The rows are grouped in 2 ways, from coarse to fine. Each group lies inside one group of the grouping before and may be the whole of it. The rows also spread widely along 3 directions, which tell nothing about the answers.
(in the rows, 128 means zero)
Known rows, each followed by its group in each grouping:
[130 147 154 143  88 132 119 151 126 153  91 125  98 150 158 118 140 118
 156 124  99 184]
J_768 givug
[159 143 151 150  69 121 155 161 101 165 125 132  67 148 168 120 117 118
 150 121  99 190]
J_940 Sidak
[152 153 182 168  58 144 138 152 104 151 100  98  52 137 175  92 141  90
 110  94  72 216]
J_955 Komo
[145 113  93 144  91 100 146 167 123 174 104 188  83 170 169 164  83 123
 182 125 103 171]
J_940 Kug
[151 152 142 146 128 114 126 120  96 143 104 138 123 129 178 141 123 150
 156 135  92 202]
J_759 bodom
[139 148 159 148  86 133  98 161  94 135 101 112  94 113 184 101 138 115
 122 113 110 208]
J_955 dup
[136 137 128 144 105 120  92 158 108 154  88 133 128 123 148 133 126 144
 153 142 129 182]
J_768 Ragum
[157 169 164 149 114 134 122 101  83 161 105 100 111 131 187 124 143 141
 140 139  94 212]
J_759 loko
[156 130 149 124 149  79 123 158 126 187  90 153  70 153 132 167 137 128
 181 134  95 197]
J_768 nofer
[163 120 104 119 121  97 125 155  91 180 110 164 119 141 172 160  97 153
 168 140 119 186]
J_940 dubu
[136 148 136 171 108 120 137 133  99 148 104 134 109 152 187 156 119 142
 148 127 103 201]
J_759 rilof
[164 126 117 122 103 116 107 150  79 170 109 147 135 127 173 143 102 159
 152 141 124 190]
J_940 dubu
[162 139 162 120 158  90  88 144  95 182  88 126 107 110 122 135 160 135
 158 139 116 188]
J_768 Ragum
[135 139 146 159  96 118 117 169 122 144  99 130  62 133 184 127 120 104
 138 103  94 201]
J_955 dup
[124 138 130 170  70 132 120 174 125 126  93 131  75 136 192 123 113 111
 137  95 107 199]
J_955 dup
[176 130 135 115 125  96 100 148  71 188 104 152 138 112 151 128 133 143
 160 143 125 186]
J_940 Kug
[151 137 153 148 119 106 101 153  94 152  96 128  80 115 173 126 139 113
 139 111 104 203]
J_955 dup
[165 135 142 123  73 153  91 149  65 156 118 118 152 110 182 104 116 162
 127 147 128 193]
J_940 dubu
[134 141 120 171 115 117 134 137 102 148 105 149 107 163 188 169 115 144
 152 129 102 199]
J_759 rilof
[129 141 149 157 101 119 139 159 142 161 102 139  53 164 136 138 123 106
 163 115  89 181]
J_768 Ragum

New rows. What belongs after each?
[152 137 184 129 132  94 154 143 138 191  88 133  25 167 126 140 148  79
 172 111  74 191]
J_768 givug
[147 136 106 153  67 118 132 162 106 154 116 152 104 143 180 138 104 141
 164 130 123 181]
J_940 Sidak
[164 146 158 133  64 159 114 139  80 159 117 110 122 125 179  96 123 150
 123 133 113 196]
J_940 dubu
[177 135 142 117 106 119  94 139  61 181 101 140 149 105 161 113 134 144
 141 148 131 186]
J_940 Kug
[146 158 149 159 112 131 134 112 100 155 104 113  99 150 190 141 129 146
 147 127  90 207]
J_759 loko
[159 129 145 127 156  76 113 153 122 188  78 159  81 144 128 176 139 132
 191 144 103 192]
J_768 nofer
[160 146 166 123 131 106  98 148  99 178  89 125 112 131 138 136 148 146
 159 147 118 193]
J_768 nofer
[145 152 130 155 134 107 136 117 108 165  97 130  93 147 186 166 124 142
 165 130  85 202]
J_759 loko
[149 122 120 136  70 133 137 155 107 163 118 149  98 156 174 134  91 141
 151 124 115 185]
J_940 dubu
[170 139 156 139 101 110 143 146  95 179 120 132  67 138 152 126 131 115
 157 130 100 192]
J_940 Sidak
[117 130 114 161  99 117 118 168 143 156  90 151  98 158 157 150 112 131
 169 125 110 175]
J_768 Ragum
[129 140 137 172  69 133 124 171 118 127 100 127  74 136 190 124 113 109
 127 103 103 198]
J_955 dup
[135 141 146 138 107 114 115 150 126 161  87 136  97 146 155 134 131 118
 165 129 108 179]
J_768 givug
[129 146 125 168  92 138 112 132  91 135 102 138 135 148 198 149 119 159
 141 133 119 199]
J_759 rilof
[164 133 170 132  73 139 160 146 105 173 121 124  62 160 162 117 114 111
 142 115  83 199]
J_940 dubu
[150 146 119 148 136 101 126 120 104 163 100 141 113 138 191 169 123 151
 166 135  98 195]
J_759 loko
[165 138 147 146 123  99 116 162  93 172  92 134  76 117 163 133 141 107
 143 118  85 221]
J_955 Komo
[148 137 139 142  54 152 136 151 101 155 124 133 102 151 182 113 100 137
 139 123 109 188]
J_940 dubu
[134 137 127 155  95 108 105 164 114 134  92 140  82 124 189 135 111 122
 147 108 114 204]
J_955 dup
[146 137 170 143 106 111 140 154 139 172  97 140  62 171 139 142 133 123
 170 128  90 197]
J_768 nofer
[156 143 135 155 111 112 105 161  94 159  89 135 101 107 185 133 135 119
 135 120 104 214]
J_955 Komo
[140 154 171 181  49 154 139 158 114 143 105 107  55 143 185  93 132  97
 106  99  80 221]
J_955 Komo
[126 153 138 174  92 125 166 137 132 129 115 140  73 167 189 140 102 131
 160 110  70 199]
J_759 bodom
[127 137 131 166  88 118 120 172 127 134 104 136  68 133 184 131 109 106
 138 101  99 204]
J_955 dup
[144 151 176 141  83 138 118 155 116 156  89 119  90 148 150 118 142 131
 150 133 101 199]
J_768 nofer
[135 128 131 149 121  88 146 168 151 172  85 163  52 182 139 176 110 117
 188 120  87 189]
J_768 nofer
[136 159 145 163  97 129 155 120 116 146 109 123  70 163 195 148 123 128
 152 121  79 202]
J_759 loko
[163 144 136 143 165  91 109 123  73 177  95 139 111 132 165 164 138 143
 156 145 104 211]
J_759 rilof
[119 141 112 146  80 116 101 171 135 146  85 153 122 151 169 154 109 153
 176 135 121 183]
J_768 nofer
[149 154 151 166 112 132 128 127  84 154 109 125 106 144 179 140 131 143
 137 132 100 210]
J_759 rilof
[141 159 158 173  45 156 117 156 102 136 105  98  85 125 194  90 136 112
 108 112  95 217]
J_955 Komo
[126 151 138 152  80 140 102 152 122 143  93 122 116 130 150 119 134 137
 145 132 118 179]
J_768 Ragum
[154 153 145 143 142 103 129 109  98 162 105 125  91 136 182 158 130 144
 157 135  84 200]
J_759 loko
[137 130 144 161  99 113 135 168 136 152 100 143  36 146 174 141 119  89
 147  98  85 205]
J_955 dup
[152 161 140 144 118 125 112 108  82 150 104 111 130 130 194 132 141 155
 141 139 105 205]
J_759 loko
[141 138 142 139 113 106 121 158 128 163  89 143  90 158 145 151 125 130
 167 132 105 190]
J_768 nofer
[147 150 150 141 106 121  91 150 105 158  92 125 120 121 138 117 143 147
 150 142 121 183]
J_768 Ragum
[129 142 117 177  70 123 129 178 118 141  95 141  73 147 189 138 112 112
 134 100  94 207]
J_955 Komo
[121 138 108 185  54 126 140 172 135 131  93 146  76 152 195 134  95 114
 141 102  94 206]
J_955 Komo
[166 139 153 142  87 119 132 150  94 174 114 131  77 136 161 122 132 124
 152 131 104 191]
J_940 Sidak
[158 134 157 139  59 151 138 150  98 158 125 122  95 149 180 107 108 132
 135 130 103 194]
J_940 dubu
[156 135 130 133  81 132 124 142  78 169 115 138 113 137 177 128 110 141
 147 134 117 190]
J_940 dubu
[155 135 134 140  80 125 131 153  97 172 105 150 112 137 166 122 116 125
 153 127 109 182]
J_940 Kug
[143 148 151 171 102 137 131 129  87 149 106 126 107 150 189 139 132 142
 140 125 104 211]
J_759 rilof
[148 141 164 146 101 123  93 151  91 145 103 114  89 110 181 109 145 120
 128 116 112 211]
J_955 dup
[121 144 141 146  79 128 126 158 139 146  90 138  94 160 164 132 119 121
 164 128 108 174]
J_768 givug
[141 135 133 133 121 101 102 160 120 168  81 149 113 146 149 159 128 151
 171 139 116 190]
J_768 nofer
[145 132 130 132 134  96 108 160 121 171  83 155 101 145 148 167 125 138
 175 141 115 192]
J_768 nofer
[163 146 159 144  66 138 129 148  89 170 111 130 102 133 166  96 125 125
 132 129 109 181]
J_940 Kug
[108 140  93 171  63 140  91 179 125 106  95 141 122 124 215 122  92 145
 135 113 134 188]
J_955 dup
[134 138 143 148 103 102 131 168 145 166  87 153  75 168 153 155 126 128
 175 127  99 191]
J_768 nofer
[146 134 148 151 116 111 113 159 110 153 100 130  64 123 177 129 129 107
 143 107 103 208]
J_955 dup
[118 129 117 173  88 117 133 173 137 134  98 150  54 151 191 145 103 107
 153  97  95 194]
J_955 dup
[121 151 154 175  46 153 123 168 127 117 106 117  68 140 196  98 120 111
 114  93 100 197]
J_955 dup
[153 154 120 142 140 106 119 113  89 163 102 137 122 131 192 163 123 157
 161 138 106 206]
J_759 loko
[125 162 127 167  80 153 126 120 105 132 108 120 118 155 212 135 115 155
 139 129  99 195]
J_759 loko
